All groups share one centre, and each spreads out both ways along 13 directions, with some noise.
In the rows, zero is written as 128.
Some rows, each with its group after it:
[139 183 158 127 209 174 120 143 123 110  98 162 116 115 130 146]
Q_431
[157 154 175  76 115  95 140 137 115 177 149 114 183 103 144 110]
Q_431
[140 165 127 105 146 167 150 132 137 153 129 148 121 107 111  69]
Q_264
[118 114 151 143 112 126  97 186 170 168  42 148 132 101 108 144]
Q_107
[133 137 170 157  36  76 101 143 114 189 124 177 154 102 113 121]
Q_293
[128 126 147 103  80  75 149 119 146  80 158 115 141 101 153 132]
Q_107
[ 93 115 101 127  83 136 161  91 161 138 119 118 145 121 119 100]
Q_431
[159 118 141 134 115 136  91 120  68 156 136 100 108 117 149 194]
Q_264
[102  90 161 158 108 111 153  89  87 161  96 188 115 112 101 133]
Q_367
[140 111 142 127 117  54 146 131  97 150  38 159 125 100  98 121]
Q_367
[120  71 188  98 147 108 110 137 170 143 147  86  90 135 111  83]
Q_367
[102 134 153 193 105  88  65 156 158 124 131 111 120 132 135 127]
Q_264
[137 144 118 161  55 109 118 132 144 161  29 124 165 113  90 101]
Q_264
[146  62 152 152  95  94 139 136 125 189 115  93 165 145 117 131]
Q_264
[147  99 151 143 175 148 145 138 116  62 110 103  84 112 137 136]
Q_293
[177 144 160 133  76 116 188 120 131 136 128 156 149 110  75 109]
Q_367
[156 117  89 125 103  96  67 117  74 142 103  53 128 153 155  97]
Q_293
[118  81 108 107  85  99 134 119 111 174 156  98  89 123  79 196]
Q_293
[105 158 115 153  99 125 101 166 111 143  83 152 195 134 129 110]
Q_367
[141 169  85 109 132 150 113 156 124 139 184 108 122 118 153 115]
Q_264
[132 112 150 173 102 149 161 147 104 111 150 132 108 104  89 137]
Q_293
[130  84 140 174 152 137 117 215 141 126 138 134 121 126 145 125]
Q_293
[118  87 117 169  92 100 162 179 159 133  49 117 183 123 102 104]
Q_264
[136  84 140  89 105 112 116 102 138 172 118 118 134 122 164 158]
Q_107
[146  89 126  66 129  67 116 146  78 126 137 147 130 141 143 161]
Q_107
[140 121 170  95  70  90 123  97 164 133 141 156 145 127 134 144]
Q_367
[122 106 144 128 149 134 177 184 188 163 195 120 153 123 116 165]
Q_431
[117 158 144 154 122 120 157 174 156 128 119 156 165 115  87 136]
Q_431
[102 119 165 135  72 151 123 107 124 161 123 169 159 151  80  59]
Q_367
[ 78 106 121 113 119 170 153 134 153 128 176 163 120 136  95 135]
Q_264
[149 135 165 111 143 113 131  96  76 182 104 100 173 130 141  62]
Q_293
[153 156 167 108 131 135  88  77 142 134 155 111 130 167 125 131]
Q_293
[144 147 106  86  89 101 128  67 109 154 102 165 117 132 112  95]
Q_107
[107 113 141  99  90 134 147 156  92 172  80 154 138  80  93  93]
Q_431
[146  94 157 138 117 107  77 153 160 111 177  50  83 138 129 173]
Q_293
[150  89 189  96  97 156 103 156 125 127 121 171 158 140 137  95]
Q_367
[ 78 143  67 164  66 139 173 186 121 130 149 118 168  94  91 145]
Q_107
[ 65 120 130 165  63  90 128 121 116 133 125 131  99  82 107  92]
Q_107
[ 91  49 112 109  93  96 149 158 171 147 132 133 100 131  80 118]
Q_367
[165 146 122 159 143 140 154 148  79 163  89 111 175 115 129 148]
Q_107
[117 116 139 146 112 147 152 173  94 177  88 133 136  93  78  92]
Q_293
[118 101 143  79  78  67  83 160 107 147 113 162 124 123 117 142]
Q_107
[ 93  48 172 133 120 146 108 141 179 158 165 137 127 152 140 117]
Q_367
[109  59 133 161 133 106 149 173 113 173 114 151 126 128 104 143]
Q_107
[ 85 105 139  93 153 131 138 144 155 173 122 134 133  99 142 173]
Q_367
[121 144 159 123 119 118 169 167 143  93 168 139 146  81 141 115]
Q_264
[109  96 157 137 120 133 179 105 108 123 155  86 137 110 119  84]
Q_431
[137 123 120 144  98 134 163 114 136 123 114 146 117 143  62  83]
Q_367
[127 118 169 168 142 126  93 115 142 107 111 121 104 139 138 100]
Q_367
[131 133 150  97 131 161 117  64 173 121 123 155 125 154 143  72]
Q_264
[ 48  76 157 155 129  67 114 104 106 159 149 138 120 121 156 136]
Q_431
[108 154 137 124 120 126 138 114 109 175 141 149 159 146  81 130]
Q_293
[129 125 171 159  64  77 157  89 140 123  66 164 156 101 111 142]
Q_264
[ 84  83 153 130  68 131 135 136 102 170 177 119 128 112  99 108]
Q_293
[169 113 130  98 146  74 154 154 122 166  93 118 134  98 132 194]
Q_264
[114 182 114 162 106  84  97  93 155 109 116 169 140 166 109 174]
Q_293
[152 118 167 164 148 129 161 148  91 191  81 166 127 112  73 103]
Q_107
[ 77 136 121 144  55 124 104 153 125 109  74 144 125  92 100  96]
Q_431
[119 108 115 159  61  46 167 100 148 116  59 155 141 115  92 142]
Q_431
[143 139 102 134 129 168 170 121 125 106 113 184 102 125  80 175]
Q_293
[114 155 140 195 125 165 148 188 131 104 139 147 142 123  73 124]
Q_431
[ 98 166 114 176 118 119 101 182 123 107 125 135 172 113 155 169]
Q_367
[128 111 161 105  48  92 125 132 125 126 161 146 150 127 112  94]
Q_107
[ 96  94  91 103 159 145 158 198 134 131 135 152 132 124 119 156]
Q_293
[125 139 207 112 141 117 152 149 176 113 124 156 134 101  98 142]
Q_264
[123 155  92 133 142 142 137 117 195 113 124 173 135 165 116 176]
Q_431
[159 152 137 145 198  88 156 115 173 120 118 147 120 122 175 104]
Q_264
[115  95 163 131 114 110 121  61 137 167 135  90  96  85 189 115]
Q_431
[ 91  99  83 148 114 136 103 170  73 197 138 159 137 163  87 156]
Q_107
[ 87  83 116 130 156  95 112 121 130 150 108 114  92 128 144 144]
Q_367
[132 122 136 102 108 119 133 166 120 191  70 147 151  90 113 101]
Q_293
[119  97  66  93 138 153 198 152 105 156 159 128 131 125 101 121]
Q_107
[ 97  91 149 133 109 104 161 123 200  84 140 109 138 136 110 127]
Q_431
[136 132 173 129 118 157 128  94 126 149 130 140 125 126 116  94]
Q_107
[127 103  87  36 146 132 170 120 131 197 125 115 142 125 115 136]
Q_367
[126  96 157  80 145 164 110 108 141 174  71 181  98 130 109 131]
Q_107
[ 91  90 124  59 140  86 114 187 143 130 102 140 106 104 120 153]
Q_264
[142  63 150  85 152 108 109 111 130 188 160  90 125 137 190 122]
Q_431
[190 113 177 115 103 149  96 127 146 102 135 164  93 149 107 166]
Q_431
[136 133  95  92 103 101 116  95  89 100  76 142 145 129 159 105]
Q_264

New rows. What belongs after each?
[177 128 156 153  74  98  99 122 115 192 113  95 113 119  91 141]
Q_293
[161 169 165 158 181 130 148 135 179 162 120 140 111 103 126  97]
Q_264
[140 120 140 169 152 137 129 116 186 109 140  94  93 155 106  88]
Q_367
[114 119  92 131 140 122 134 184 108 106 119 166 142 150  99 158]
Q_107
[147 163 149 145  71  97 127 116 112  94 162 137 149 137 105 118]
Q_367
[139  80 140 133 143 121 152 116 142 165  71 105 137 108 160  77]
Q_293
[192 130 100 176 139 122 126 101  70 147 147  84 170 174 166 130]
Q_264
[193 126 154 119  76 152 129 113 115 102 131 148 137 129 135  98]
Q_367
[154 139 170 215 121 105 151 160 113 146 152 109 183 129 122 137]
Q_107
[157 112 113 167  90 150 131 157  92 150 152 100 119 114 122 120]
Q_431
[126  90 163 184 148 119 174 136  97 126 184 165 122 134 118 158]
Q_293
[144 138 127 141  85 129 187 177  74 165 122 103 159  64  96  99]
Q_431
[149 160 101  81 137 139 140 169 116 159  96  99 171 107 125 112]
Q_367
[114 117 150 129 129 129 136 106 172 154 137 145 141 152 112 125]
Q_367
[ 78  86 159 123  86 128  80 109 151 108 154 167 111 139 153 154]
Q_367
[ 96 153 104 119  86 140  98 178 169 137 122 131 129 118  93 102]
Q_107
[151 117 178 130 121 124 121 143 151 198 130 115 145 122 112 113]
Q_293
[ 82 150 106  95 141 175 141 144 162 172 109 102 135  92 113 121]
Q_367
[ 84 171 102 117 132 153 100 119 146 120 167 153 174 170 140 162]
Q_367
[133 117 103  69 106 138 125 152 172 161 143 122 174 115 184 179]
Q_367
[134 126 138 153 117  77 123 107  65 193  81 184 141 130 112 130]
Q_293
[153 136 133 126 102 116 116  80 137 119 110 130 142 138 153 154]
Q_264
[112 128 125 134  81 150 110 112  66 186  68 203 129 122  95  79]
Q_293
[157 104 219 147 158 124 159 137 159 125 147 135 138 139 100 125]
Q_431
[ 79 134 117 140 151 167  62 147 133 127 156  94 146 146 182 126]
Q_367
[156 180 116 142 148  94 137 159 111 110  91 141 166 112 143 175]
Q_367
[163 133 103 126 119 132 106  80 170  72 115 134  98 165 140 167]
Q_431
[118 133 166 160 139 155 126 195 137 131  95 122 149 126  75  78]
Q_264
[132 109 165 127 108 108 145 148 165 144 134 162 136 124  99 160]
Q_431
[100 144 166 138  45 134 146  96 202  98 127 147 136 104  87 119]
Q_431
[121 126 163 193 118 131 161 160 141  63 148 113 159 101 159  77]
Q_293
[104  91 101 134 125 125 171 160 160 111  90 139 136 108 127 160]
Q_107
[ 90 119  98 100 140  89 140 148 114 172  78 139 150 136  86 115]
Q_367
[137  95 143 129 142  61 119 134  92 139  89  97 138 108 171 114]
Q_293
[124 126 144 170 123  68  98  92 157  85  87 118 116 131 164 141]
Q_293
[109 148 146 101  79 136 108 121 183 139 164 114 120 111 119  90]
Q_107
[ 92 141 120  84 171 134 106 110 136 135 110 107 106 144 104 102]
Q_367
[126  77 191 109 132 158 150 150 164 103 139 123 117 125  94 110]
Q_431
[174 153 124 122 131 158 149 164 121 136 127 159 163 156  84 129]
Q_431
[134 129 185 122  79  99  97 158 128 107 158 118 155 119 134 110]
Q_107
[ 81 136 169 134  51  67 112 118 192 118 131 157 142 111 113  95]
Q_264
[139 104 122 134 103  90 151 108 103 174  86 173 129 130 100 119]
Q_107
[119 120  81 149 183 153 146 153 120 147  73 161 152 172  97 112]
Q_367
[124 110 170  87  85 133 120 133 161 145 171 102 128 103 134  89]
Q_107
[141  88 142 124 182 168  98 170 148 148 153  82 100 124 176 124]
Q_431
[107 104 136 142 120 147 143 188 114 159  96 131 140  79 124 128]
Q_367
[170 128 163  91  69  79 126 117  98 118 161 116 134 106 134 158]
Q_431
[145 121 124 138  80  59 134 111 114 123 140 109 117  93 151 179]
Q_431
[128 139 137 144  97 105 155 128 100 111  41 150 146  76 121 142]
Q_107
[132  96 154 137 198 160 120 145 113 154 134 106  89 155  84 154]
Q_293
[ 89 108 132 122 158 115 132 152 139 105  68 175 151 165  87 105]
Q_431
[134 122 104 112  63 127 136 146 152 132 165  90 139 108 134 134]
Q_431
[111 123 143 142  71  79 146 115  75 154 124  94 153  95 111 102]
Q_293
[ 66 150 114 143  73 155 154 160  95 116 177 123 139  85  90 128]
Q_107
[101  83 107 158  80 105 120 129  93 163 105 163 146 146 113 148]
Q_107
[131 101 163 125 119 148 131 137  57 182 143 139 135 124 106  88]
Q_293
[126 129 152 151 166 103 126 121 131 123 115 143 135 191  69  80]
Q_367
[143 163 114 100 129  92 116  95 143 117 136  95 120 122 152 151]
Q_367
[135 128 111 120  81 161 132  47 109 105 160 162 113 157 127 128]
Q_293
[127 186 145  85 147 142 110 139 204 112 142 113 158 144 122 131]
Q_367
[173 136 177 137 118 140 115 120 173  71 160 145 116 125 162 162]
Q_367
[129 120 163 121  90 108 125 128  95 204 112 145 131  95 101 132]
Q_107
[157 106 121  88 101  85 106 117 119 158 138 136 133 159 135  96]
Q_107
[145 107 127 183  79 106 131 104 170 139  98 176 158 148 144 143]
Q_367
[ 82 112 163 113  66  99  97 157 131 150  95 148 151 102 115 102]
Q_367
[136 124 127 110  85 159 108 123  95  91 141 107 127  91 189 127]
Q_264
[134 132 134 135  97 124 145 116  85 120 169 137 156 140 116 119]
Q_107
[134 158 158 116 176 151 196 148 129 140 118 153 186 113 119  95]
Q_293
[125  67  98 140 124 144 129  97 106 151 135 120 103 157 133 122]
Q_293
[ 84 152 119 122  91 102 115 162 130 127 162 136 161 115 125 143]
Q_431
[112 181 147 133 166 108  97 118 124  92 146 149 152 171 120 148]
Q_367
[130  89 143 141  74  88  61 107  90 184 105 194 120 163 127 130]
Q_431
